The same things were measured in two ways. Each way mixes the same 10 hidden numbers, adds some noise and spreads widely along 7 directions of its own, which tell nothing about the thing.
Some things both ways: the first way, then the second way.
[ 0.78 -0.69  2.53  1.70  1.06 -3.08  1.61  2.15 -0.26 -2.96  0.09  0.16
 -0.72  1.47 -1.47 -2.17  0.50  0.24 -1.96  1.09  0.71  1.26  1.25  1.28
 -2.96]
[ 1.00 -1.69  1.01  0.31  3.13  2.71 -0.88 -2.07 -0.65 -3.46 -1.10  2.21
 -4.01  1.95  1.10  3.10 -2.52 -1.58 -0.47 -0.17]

[ 2.92  0.49  2.31 -0.79 -1.12  0.58  2.84  0.16  0.19 -1.59  1.07  0.67
 -0.03  1.91 -0.82 -1.70  2.60  0.28 -1.55  1.84  1.19  1.23 -1.80  0.42
 -2.60]
[-1.45 -0.26 -1.41  0.56  2.63  2.58  2.24  0.50 -3.54  0.97 -0.90  0.62
  0.86 -2.91 -0.86  1.74 -2.16 -0.24 -0.33  4.01]

[-0.38  1.70  0.53 -2.73  0.57 -1.47  0.44 -1.92  1.36 -1.30 -1.16  1.02
  1.67 -1.97  0.15 -0.54  0.64  4.80  2.09  1.32 -2.02  0.88 -2.97 -0.34
 -1.26]
[-2.02  2.19  0.89 -0.20 -1.63  0.64 -2.23  1.65  1.63  0.03 -0.58  0.72
  1.45 -1.00  0.32 -1.46 -0.11 -1.29  1.29  0.12]

[-1.86  0.68 -1.98 -1.94 -0.72 -2.70 -1.75  0.54 -1.06 -1.98 -2.76 -0.30
  0.98 -1.93  0.19 -0.87 -0.02  1.78  3.29 -2.45  0.15 -2.05  2.91 -1.33
  1.63]
[-2.96  1.38  1.90 -0.32 -3.90  1.12 -4.48  0.79  2.49  0.01 -0.68  0.63
 -0.67 -0.83  1.33 -0.67  0.99 -1.63  1.97 -0.52]

[-0.90  0.67 -1.25 -0.71  0.40 -1.54 -0.75  0.38  0.22 -0.25 -0.99 -0.85
  0.09 -2.35 -1.07  0.77 -1.36  0.95  1.58  0.12 -0.64 -0.21 -0.33 -0.29
 -0.21]
[-4.84  2.79  3.87  1.37 -2.61  1.83  0.05  1.95 -1.12  3.93 -1.96 -0.85
  2.09  0.43  3.47 -0.91  2.28 -0.86  0.12  1.38]

[ 0.13 -1.01  0.27  0.35 -1.89 -3.89 -1.76  2.60  2.29 -3.39 -2.15 -2.24
  2.37 -0.68 -2.39  1.76 -1.76 -0.16  1.71 -3.85  0.12 -4.23  2.44 -1.98
  0.28]
[ 0.51 -4.27 -0.14 -0.63  1.39  1.97 -1.00  0.57 -2.19 -1.18  0.65  4.69
 -2.74 -0.53 -2.60  0.74 -1.75 -0.50 -0.29 -0.50]

[ 0.64  1.23  2.50  0.37  0.72 -1.13  1.34  0.40  0.38 -1.84 -0.73 -1.32
 -0.36  0.86 -2.43 -0.60 -0.49  2.01  1.63  0.20 -1.74  0.95 -0.04  0.05
 -3.40]
[-1.44 -2.13  0.21 -0.23 -0.14 -0.55  3.11  1.37 -2.79  1.94  2.06  0.99
  0.81  0.70  0.08  1.25  1.89  0.02 -1.53 -0.40]

[-1.45  1.49  0.92 -3.81 -0.36  1.77 -0.41 -1.50 -2.55  1.30  0.24 -1.45
 -1.60 -1.64 -0.15 -1.23  1.28 -1.83  3.41 -2.10  2.08 -1.30  1.74 -0.23
  0.41]
[-0.95 -0.02  1.91  1.83 -1.65  2.60  1.14  0.43 -0.58  1.56 -1.41 -0.65
  1.83 -4.94 -2.18  2.00  0.02  0.46  0.51 -0.83]

[ 0.88 -2.60 -1.73 -3.59 -0.05 -2.40  1.04  0.32  1.76  2.31 -2.58  0.26
  0.83 -5.92  0.83 -0.71 -0.94 -0.80  3.00 -1.75 -0.15 -2.93 -2.49  0.97
  0.20]
[-1.23 -1.57 -0.92 -0.03  1.62 -0.86  1.14  1.54 -2.56  0.65  0.74  1.62
  0.44 -3.88 -2.88 -1.71 -0.89 -1.10  0.68  1.93]

[-1.33 -3.49 -1.21 -1.49 -0.54 -1.15 -0.21  2.97  2.47  0.51 -1.77 -1.05
  0.97 -6.44 -0.60  0.57 -1.44 -2.01  1.81 -2.54  0.48 -3.53 -2.72  1.40
  0.80]
[ 0.03  1.28  1.40  1.77 -0.78  5.71 -0.43 -0.72  2.77 -2.28 -2.95 -2.57
  1.36 -1.68 -0.19  1.65 -3.06  3.67  0.52 -1.94]

[-1.31  0.44  1.53  0.19 -0.69 -0.44  0.53  2.06  0.41 -1.39 -0.06 -1.20
  1.42 -0.18 -1.28 -0.36  0.32  0.45 -0.33  0.02 -1.53  0.77 -0.20 -1.45
 -0.30]
[-3.46 -2.32 -2.51  0.67  0.14 -2.54  0.45  0.72 -1.61  1.06  2.53  2.10
  0.89 -2.53 -3.40 -0.95 -0.86  1.85 -0.83  0.04]

[-3.58 -0.62 -0.32  0.24  0.20 -2.33 -0.28 -1.11 -1.46  0.81  0.84  0.85
  0.20 -3.83 -2.88 -1.55  3.50 -1.18 -0.92 -2.26  3.19  0.38  1.07  1.62
  0.13]
[ 1.90 -0.83 -0.14 -3.98  2.17  0.21 -0.87  1.22 -0.04 -0.97  2.42  2.37
 -2.08 -0.56  0.43 -0.89  0.02 -1.83  1.80 -4.08]

[-0.25 -2.97 -2.88 -3.27 -1.60 -2.83  1.01  2.62  0.15 -0.83 -3.09  1.67
  2.47 -6.45 -1.68 -1.26 -0.91  1.63  2.35 -2.52 -0.94 -2.70 -1.70  0.31
  0.27]
[-0.18  3.00 -0.07 -1.93  4.55  0.14 -2.61 -2.52  1.94 -1.27 -0.34  0.02
 -1.59 -1.62 -2.36 -2.91 -3.82  1.08  0.27  2.97]

[-0.58  0.45  1.42 -2.13 -1.83 -2.45 -0.41 -0.86 -2.34 -0.25 -2.64 -0.96
 -0.49  0.67  0.92 -2.12  0.15 -0.22  3.39 -1.87  2.74 -3.49  3.33 -0.33
  1.56]
[-1.09 -1.74 -3.59  0.86  0.23 -1.65  1.08  0.83 -1.94 -1.52  1.23 -0.78
  1.14  0.76  1.23  2.44 -0.96 -0.16 -1.89 -0.75]

[ 1.58  1.07  2.24 -0.53 -0.61 -1.96 -1.08 -1.67  0.64  4.48 -1.02 -2.85
 -2.22  0.41 -0.72 -0.44 -0.54 -1.01  4.64  0.10  3.75 -3.49 -0.75  2.34
 -1.84]
[ 0.75  1.03  0.41  0.12  5.44 -0.33  5.58 -3.08 -1.84  0.08  1.13 -0.79
  0.69  0.58 -3.27  1.88 -2.91  2.13 -3.63  4.35]

[-1.12 -1.42  1.34 -0.26  0.27  0.72  2.43  2.36  0.08 -3.04 -0.50 -0.63
  2.38 -1.69 -1.13 -0.89 -1.13  0.84 -0.52  0.20 -2.49 -0.52 -1.46 -1.03
 -0.72]
[ 0.25  2.31  0.32  1.35  1.05 -1.09  0.62 -2.18 -0.91  0.31 -0.69 -0.40
 -0.50  3.26  2.41  2.07 -0.38 -0.28 -4.88 -0.31]

[ 1.55 -0.94 -0.41 -1.50  0.31  1.63  2.37  1.65  1.42  1.86 -1.35 -1.20
  0.69 -1.73  2.06 -1.83  0.48 -1.10  1.61  1.03 -0.76 -0.99 -2.43  0.23
 -0.83]
[-0.83 -1.87  0.69 -0.36 -3.73  0.47  1.92  1.30 -0.18  1.63  1.99  0.58
  0.18  0.15  1.16  1.60  3.66  0.21 -0.69 -2.32]

[ 0.23  0.87  2.33  4.21  0.59 -4.42 -0.75 -0.40  2.87  0.75 -0.80 -2.93
 -0.49  1.05 -3.30  2.52 -1.94  0.35  0.59 -0.01 -0.03 -0.42 -0.10  0.90
 -2.23]
[-0.35 -2.52 -1.06 -0.97  1.56 -3.07  0.38  0.84 -1.20  0.32  2.71  2.23
 -0.47  0.78 -1.36 -1.62  0.40  0.01  0.14 -0.03]

[ 0.86  0.09  2.90 -3.37 -0.67  0.72  2.76  2.47 -3.67 -3.10 -0.63 -0.87
  0.26  1.04 -1.83 -1.64 -1.45  1.97  1.11  1.06 -0.32 -1.02  2.23 -0.27
 -2.65]
[-0.12 -3.23 -1.91  0.76  1.25 -2.68  1.44  1.13 -0.89 -0.58  2.25 -1.16
  2.53  1.35 -1.64  0.07  0.30  1.97 -0.40  0.35]

[-0.95  0.51  2.55  0.53  0.46 -2.56  0.27 -0.75  2.15  0.19 -1.26 -1.55
 -0.06 -0.62 -0.60  0.28  0.18  0.36  1.28 -0.62 -0.28 -0.14 -0.82  0.69
 -0.81]
[ 1.02 -0.15 -1.19 -0.60 -1.87 -1.60 -2.04  0.60  2.93 -1.59  0.78  2.24
 -0.02  1.72  2.76  0.32  0.45 -0.32 -0.15 -5.21]

[ 0.61 -1.38 -3.59 -2.22 -1.28  2.45  2.05  3.18 -0.76 -1.46 -0.48 -0.23
  2.05 -3.33 -0.61  0.59 -0.21 -0.99 -0.57 -0.47 -1.10 -0.77 -0.23 -1.86
  0.71]
[-0.11  2.62  0.33  0.76  1.65  1.13  0.82 -0.76 -3.83  2.27  0.19 -1.71
 -1.07  0.48  1.65  3.32 -1.26  0.95 -2.02 -0.03]

[ 0.48 -1.11  2.17 -3.03 -1.18  0.49  2.88 -0.54 -1.20 -1.07 -0.63  0.18
  0.76 -0.52  2.03 -0.32 -0.08 -0.29 -0.29  0.31  1.21 -2.32 -0.22  0.03
  1.37]
[-1.39 -0.44 -2.81  2.68  1.64 -2.45  0.33  1.97 -3.23 -0.22 -1.32  2.09
  0.91 -3.31  1.58 -1.39 -0.33 -4.17  0.30  0.12]

[ 0.38  1.12  0.46 -1.35 -1.49 -0.34 -0.27 -1.06 -1.00  0.50  0.27 -0.40
  1.63  0.76  0.20 -0.66  1.85  1.19  0.64  1.43  3.52 -2.50  0.29  0.05
  0.13]
[-1.39  2.71  0.68  0.19 -2.75  0.86 -3.82  2.23  1.74  0.64 -0.79  1.45
  0.80 -0.78  2.13 -1.91  1.60 -2.85  3.27  0.87]

[-0.44 -0.02 -0.06 -1.14  0.15  0.21  0.39  1.10 -1.70  2.88 -1.21 -0.72
 -1.92 -2.03  0.11 -2.51 -0.98 -0.35  3.52  0.35 -0.04 -0.31 -1.43  1.48
 -0.67]
[-2.53  3.72  0.93  3.93 -1.27  1.70 -1.35 -2.02  0.62 -0.42 -1.90 -2.02
 -0.86 -3.18  0.65  2.35 -2.21  0.62 -0.10 -1.03]

[-0.19  2.29 -0.31 -1.21 -1.16 -1.68 -1.31 -0.74  1.03  0.01 -1.44 -1.22
  0.70 -0.20 -0.31  1.27  0.41  2.13  2.60 -0.86 -0.04 -0.81  0.46 -1.23
  0.37]
[-1.32  1.78  1.13 -1.58  2.24 -0.88  1.89 -0.43 -0.98  1.48  1.89  3.12
 -1.04  1.85  0.34 -0.17 -0.68 -0.24 -1.42 -0.24]

[-2.61  1.52  1.05 -0.66 -2.08 -0.25 -1.24 -1.99 -2.60 -3.33  0.97  0.10
  0.84  0.49 -1.48  0.13  2.12 -0.40 -0.05 -3.27  2.36 -1.39  3.17 -2.03
  2.49]
[ 0.18 -1.59 -0.19 -1.12  1.31 -0.46 -0.54  1.10 -2.68  0.38  0.66  2.65
 -1.87 -3.69 -3.11 -1.57 -1.03 -3.30  0.04  1.67]

[-0.36  1.03 -0.64 -3.85 -0.34  3.00  1.08 -0.44 -1.50 -1.93  0.08 -1.11
  0.76 -0.69  2.31  0.56  0.79 -0.65  0.46  0.09  0.71 -1.09  1.72 -1.90
  1.77]
[ 1.57 -2.04 -1.17  1.29 -2.52 -0.63 -2.29  1.31  0.95 -1.98  0.96 -1.87
  0.94 -2.95 -3.33  1.85 -0.87  0.05  1.73 -1.18]

[-3.52 -1.17  0.44  1.63  2.57  0.01  1.79  0.55  2.10 -2.91  0.20 -0.07
  1.32 -3.55 -0.02  0.76  0.48  0.72 -2.66  1.27 -1.46  1.93 -2.69  1.18
  0.01]
[ 0.27 -1.47 -0.55 -2.22  0.68 -2.32  3.16  1.35 -0.51 -1.33  3.07 -2.71
  1.51  2.60  0.27  0.10  0.80  0.24 -1.92 -1.63]

[-2.38  2.09  2.20 -0.91 -1.84 -3.67 -1.19 -4.59 -1.72  1.09 -1.01  1.69
 -1.03 -0.60 -0.45 -1.68  1.57  1.68  2.57 -2.06  1.51 -0.11 -0.30  0.43
  2.17]
[-0.72 -0.65 -3.04 -1.53  0.93 -4.72  1.92  1.46  0.62 -1.95  2.73 -0.24
  1.17  1.18 -0.54 -2.91 -1.77  0.57 -1.70  1.02]

Other things, the second way, with their names:
(108): [-0.59  0.01  0.83 -2.07 -0.39 -1.22 -0.71 -2.21  5.17 -1.60  1.05 -1.06
  0.43  4.98  0.78 -1.41  0.52  3.06 -1.37  1.33]
(171): [ 2.10  2.23  0.77  2.18  1.22 -1.83 -0.19 -3.72  2.00 -0.92 -2.42 -4.44
 -0.05  3.54  0.28  0.06 -2.06  2.59 -3.13  6.66]
(3): [ 0.56  0.11  1.36 -0.47 -3.74  0.69 -2.34  2.24  3.30 -1.87  0.65  2.39
 -0.74  0.84  2.53  0.33  1.51 -2.18  3.35 -4.98]
(59): [-1.76  0.27 -3.03  0.06 -0.88 -4.33 -0.10  1.62 -0.26  0.23  2.78  0.53
  0.87 -0.84  0.89 -2.36  1.77 -2.29  0.82  1.58]
(376): [ 2.66  1.82  1.01 -0.68 -0.18  1.64 -1.99 -0.45  0.87 -3.08 -0.60  0.24
 -3.13  0.35  2.25  2.35 -1.99 -2.49 -0.02 -4.85]
(337): [-1.41  1.04  2.05  1.47 -1.80  2.79 -1.95  0.05 -0.54 -0.66 -3.13 -2.42
 -0.03  0.00  3.42  2.08  0.84 -2.48 -0.98 -0.48]
(237): [-2.59  0.99 -0.81  2.25 -1.86  1.50 -1.85  1.13  0.04  0.01 -0.87 -1.73
  0.74 -1.94  2.05  0.47  0.23  0.44  2.04 -0.49]
(4): [-0.26  2.68  0.25  1.64  0.21 -3.96 -0.26  0.75 -0.05  0.27 -0.40  2.25
 -0.67  1.06  3.33 -1.84  0.20 -3.46 -0.30 -1.00]
(394): [ 2.41 -0.50 -0.44 -0.29  2.51  0.85  0.35 -3.28  0.72 -2.92  1.20 -2.39
 -1.52  0.12 -3.56  3.02 -3.20  1.81 -1.59  1.77]
(414): [ 1.62  0.82  1.58 -1.48 -0.72 -0.75 -2.29 -1.48  2.88 -0.13 -0.26  0.91
 -1.30 -0.03 -0.32  0.06 -0.32 -0.35 -0.73 -0.64]
(502): [-1.45  0.13 -0.17 -0.72 -0.24  1.68  0.79  0.50  0.87 -1.87  1.23 -3.15
  1.05  1.25  0.25  0.06 -0.50  1.77 -0.52 -0.58]
(470): [ 0.79 -2.89  0.54  1.37  1.41  0.89 -0.26 -0.26 -0.98 -2.39 -0.54  1.62
 -1.73 -0.60 -4.02  0.06 -3.31  0.34 -1.14  1.56]
(368): [-2.15  2.82 -0.19  3.25 -2.34 -0.97 -1.15  0.11  1.47  1.51 -2.31 -0.60
  2.79 -1.86  1.31 -0.85  0.49  0.53 -0.31  1.46]
(266): [-1.40 -3.53 -1.45  0.51  1.14  1.80  0.69  1.80 -2.68 -2.16  0.34 -0.10
 -0.75 -0.38 -1.19  0.72 -2.39 -0.01  0.56  2.40]
(142): [-0.57 -2.57  0.32 -1.37 -0.87  0.47  2.34  2.30  0.84  0.20  1.17 -1.74
  2.93  1.59 -0.42 -1.71  1.67  2.42  0.16  1.73]
(492): [ 1.62  2.79  0.03 -0.84 -1.28 -0.93 -1.15 -1.39  3.23 -0.68 -0.21 -1.35
  1.22  1.84 -0.79  0.94 -2.46  1.95 -2.63  1.41]
(308): [-0.68  0.35  1.91  0.41  0.28 -0.89  3.64 -1.83  1.24  0.20  0.34 -0.95
 -0.10  2.03  1.81  0.52  1.41  1.10 -2.49 -0.27]
(156): [-2.57  2.70  1.39  0.92 -0.17  0.65  1.05 -1.31 -0.07  1.60  0.14 -1.27
  0.27 -0.76  1.75  0.77  1.27  0.35 -0.05  0.78]
(385): [-2.26 -3.04 -0.38 -0.58  1.18  1.31  1.58  2.74 -3.19  0.62  0.90  0.21
  3.63 -1.59 -4.19 -0.37 -1.04  1.60 -1.92  0.20]
(93): [-0.74 -1.81  0.86  0.71  3.88  3.90  1.00 -3.62  0.00 -2.69 -0.74 -1.05
 -1.70 -0.60 -2.55  2.01 -3.56  3.94 -2.23 -0.32]
(194): [-1.00 -0.93 -3.15  2.29 -1.04 -1.91 -0.30  3.49 -3.43 -0.79  0.12 -0.46
  1.56 -1.46 -0.58  0.21 -2.36 -1.06 -1.47 -0.71]
(225): [ 1.99 -1.81 -1.67 -1.52  0.44 -2.68  1.21  3.23 -1.93 -1.04  3.60  2.13
  0.06  1.90  0.77  1.34  0.35 -2.47  0.69 -3.32]
(203): [ 1.73  0.80  0.02 -1.27  6.76  1.44  1.98 -4.47  0.70 -3.20  1.27  0.73
 -3.13 -1.13 -3.20  1.77 -4.37  0.66  0.18  2.31]
(132): [ 0.36 -2.20  0.42 -0.07  2.07  0.33  3.98  1.35 -4.25  0.29  1.94 -0.50
 -0.67  0.45 -1.30  1.12 -0.46 -0.05 -1.00  0.79]
(37): [-2.31 -2.67 -1.07 -0.29  0.05  0.02 -2.13  3.59 -1.68 -0.33  0.28  1.41
  1.29 -2.26 -0.89 -1.54 -0.72 -0.69  2.11 -1.72]
(453): [ 3.80 -0.80  0.91 -0.51  0.70  4.60 -0.69 -1.64  0.76 -2.66 -1.13  1.54
 -5.17  2.67  3.11  2.61 -1.81  1.04 -0.32 -3.53]
(383): [ 0.53 -1.45 -0.78 -0.34 -0.39 -0.74  1.11 -0.29  1.07 -1.40  2.53 -1.20
 -1.28 -1.04 -1.08  0.00  0.45  0.74  0.99 -0.96]
(164): [ 2.38  0.20  3.81 -2.52  3.26  0.39 -2.59 -2.35  2.92 -0.08 -0.53  4.03
 -2.78  2.26  0.55 -1.16  0.70 -0.97  1.66 -0.66]
(381): [ 2.33 -0.04  0.97 -1.24  0.29  1.18  0.08 -1.91  3.85 -1.76 -0.18 -1.39
  1.08  3.88  1.47  2.06 -0.44  3.60 -1.51 -2.41]
(333): [-0.94  1.15 -0.29 -0.08 -0.56  2.27 -2.19 -0.15 -0.63 -0.25 -1.36  0.60
 -0.51 -1.80  1.10  0.45 -0.53 -1.39 -1.39 -1.08]
(503): [ 0.20 -0.01  1.13  2.00 -5.05  0.61 -2.46  3.86  0.86 -1.23 -0.99  0.13
  0.76  0.41  1.69  1.04 -0.46 -1.41  2.24 -2.51]
(239): [-1.66 -3.33 -0.28 -1.49 -0.39  2.67 -0.09  0.91  0.52 -0.91  0.84  0.19
  1.22 -2.68 -4.23 -0.80 -0.86  1.62  0.14  2.38]
(407): [ 1.18  1.55  0.67 -0.24  3.29  2.51 -0.39 -1.15 -1.27 -2.20 -0.22  0.98
 -3.63  0.96  0.31  0.85 -3.68 -0.29 -0.51 -0.88]
(331): [-0.73  2.43  2.26  0.20 -0.23  0.94 -0.94 -1.82  0.06  0.27 -0.96  1.28
 -3.05  3.17  3.33  0.67 -0.44 -0.49 -3.18 -1.05]
(188): [-2.06 -0.80 -0.26  0.31  0.33 -0.10 -0.98  1.30  0.15  0.10  0.82  2.11
 -0.73 -4.10 -2.58 -3.00 -0.16 -1.08  3.60  1.67]
(226): [ 0.67  2.33  2.06 -0.29 -1.55 -0.59  2.02 -1.37  3.46 -1.43  2.00 -0.94
  0.27  4.63 -0.19  2.36 -1.40  2.71 -0.71  0.63]
(82): [-0.09 -0.19 -1.64  1.31 -2.33 -0.91 -2.86  1.40  0.95 -1.02 -0.09 -0.87
  1.00 -1.01  0.91  0.25  0.34 -0.72  1.75 -1.38]
(452): [-1.13 -1.68 -0.22  1.07 -0.65 -0.82  0.26  0.62 -0.42 -0.22  0.58 -0.60
  1.31 -1.50 -3.87 -0.03 -1.41  0.97 -0.57  3.08]
(94): [-3.39 -0.08 -2.33  2.45 -0.82 -2.16  0.18  0.61 -0.24 -0.61  1.04 -2.54
  2.24 -1.66 -1.92 -0.12 -1.78  2.32 -0.55  1.09]
(242): [-3.95 -2.00 -1.67  1.95 -1.26  0.40 -0.88  2.02 -0.44 -1.43  1.41 -0.99
  1.88 -3.28 -2.71  0.01 -1.11  0.92  2.60  0.92]
(73): [-3.39  0.48 -2.12  0.50 -0.14 -3.70 -0.72  1.62 -0.70  1.80  1.03  2.05
  2.94 -3.63 -1.81 -1.85 -0.24 -1.45  0.82  2.30]

Some of these things the first way, each followed by its name:
[-0.25 -1.83 -0.55  0.63 -1.50 -0.82  0.06  3.57 -0.24 -0.02 -1.14 -0.93
  0.65 -1.80 -0.71 -1.23 -1.81 -1.67  0.77 -0.68 -0.01 -2.10 -0.97 -0.29
  0.87]	(331)
[-1.06 -0.55  0.71  0.00  0.36 -0.53  0.65  0.60  0.31 -1.12  0.23 -1.10
 -0.55 -1.75 -1.54 -0.27  0.84 -2.24 -0.26 -2.05  0.46  0.32  0.74  0.05
 -0.49]	(414)
[-2.45 -2.66  0.60 -2.59 -1.61  1.66  0.49  2.74 -2.06 -1.98  1.50  0.05
  1.03 -3.69 -0.35 -1.14 -0.25 -3.50 -1.64 -1.20  1.94 -2.29 -0.40 -0.60
  2.50]	(194)
[ 2.11 -1.41 -0.20 -0.71 -1.05 -2.75  0.71  1.96  0.23 -0.38 -1.27  0.52
 -0.29 -0.55  1.08 -1.67 -0.49 -0.78 -0.03  1.01  1.71 -1.52 -0.67  0.68
  0.07]	(266)
[-0.19 -1.04  1.87  0.57 -0.52 -2.00 -1.06  1.19  0.05  1.44  1.04 -1.34
 -1.16 -1.01 -0.57 -0.67 -1.31 -3.29 -0.06 -0.02  2.40 -1.74 -0.76  0.81
  0.42]	(470)
[ 3.19 -0.07 -0.31 -1.59 -3.55  0.55  2.20  0.35 -3.12  2.22  0.26  1.59
 -1.23  0.91  0.28 -2.85  1.90 -2.21 -0.07 -0.22  2.06 -0.16 -0.40 -0.28
  0.89]	(453)
[-0.09  1.59 -0.12  1.03  0.23 -0.66  1.18 -2.26  1.60  0.67  0.02  0.12
  0.97  0.89  2.30  1.11  3.84  1.02 -1.99  1.52  2.18  0.89 -0.21  0.57
  1.02]	(203)
[-1.15  2.30  4.31  5.01  1.27 -1.49 -1.21 -0.73  2.79 -3.29  1.62 -3.83
 -1.00  3.44 -3.51  3.77  0.55 -0.15 -1.83  0.37  2.68  0.26  1.51  1.40
 -2.83]	(225)
[-3.57  1.85  0.90  2.81  0.16 -4.62 -2.71 -2.49  1.20 -0.04 -2.09 -1.15
  1.03 -0.74 -2.23  0.54 -0.55  3.57  3.21 -0.83  0.80 -1.88 -0.62  1.11
  0.26]	(502)
[-3.25 -0.37  3.71  2.53  1.11 -0.87  1.14  1.36 -2.67 -2.02  0.93 -0.62
 -2.02  0.13 -3.30 -1.97  0.93 -1.15 -0.92 -2.09  1.09  1.28  2.64  2.07
 -1.80]	(308)
[ 1.25 -1.14  1.91 -0.04 -0.83  0.21  0.89  2.31  1.52  0.59  0.56 -0.89
  0.26  0.04  0.99 -2.65  1.00 -1.89 -0.69  2.79  2.08 -0.73 -3.54  0.94
 -1.10]	(239)
[-1.38 -0.47  1.65 -0.15 -0.35  0.43  1.99  0.66  0.02 -2.44  0.43  0.85
  2.12 -1.32 -1.17 -2.45  1.32  1.19 -0.84  0.75 -1.14  0.76 -2.98 -0.41
 -0.88]	(333)
[-2.88 -0.72 -0.19 -0.86  1.25 -0.26  1.42 -0.76 -2.42 -1.32  0.70  1.15
  0.58 -2.28  0.97 -2.45  1.47 -0.89 -1.99  1.01  1.08  0.97  0.46  0.06
  1.55]	(337)
[-0.03  0.70 -0.54 -1.95  0.35  0.00 -0.54 -0.62  0.61 -0.34  0.77 -0.51
 -0.95 -1.88  1.60  1.46 -0.09 -1.54 -0.39  0.29  0.95  0.39 -0.32 -0.42
  1.42]	(503)
[-2.22  2.96 -0.81 -1.61 -1.00 -0.22 -1.16 -1.33 -0.28 -3.40 -1.21 -0.59
  2.92  1.21  2.87  2.10  1.33  3.47 -0.10  0.56 -0.01 -0.71  2.64 -3.12
  3.64]	(242)
[-1.40 -0.22 -1.28  0.10  0.20 -2.44  0.67 -0.15  0.29 -0.77 -1.72  0.51
  1.97 -2.60 -0.79  0.03  0.36  2.15  0.64 -1.12 -1.00 -0.50  0.12 -0.06
  0.53]	(237)
[-0.90  0.55  1.82 -1.29  0.19 -1.02  1.26 -1.58 -1.71 -0.20 -0.06  0.41
 -1.02 -0.95 -0.40 -0.14 -0.27  0.73  0.55 -0.58  0.16  0.30  0.45  0.65
  0.20]	(4)
[-0.13  0.32  1.70  0.15  0.84 -1.15  0.35  0.45  1.24 -1.42  0.31 -0.77
 -0.04 -0.73 -1.23 -0.23 -0.36  0.45  0.24  0.37 -0.96  0.65 -1.25 -0.08
 -1.65]	(452)
[-1.08  1.46  1.18 -3.31 -0.32 -0.06  0.86 -1.42 -0.33 -2.15 -0.32 -0.02
  1.19 -0.42  1.00 -0.18  2.18  1.48  0.21 -0.30 -0.02  0.54  1.26 -1.51
  0.61]	(73)
[-0.85 -0.56 -0.84  2.33  1.46 -0.74  1.35  2.00  2.84 -1.74 -1.90 -1.63
  2.05 -1.70 -0.77  1.77 -0.70  1.80 -0.04  0.05 -2.09 -0.40 -1.02  0.42
 -1.24]	(156)
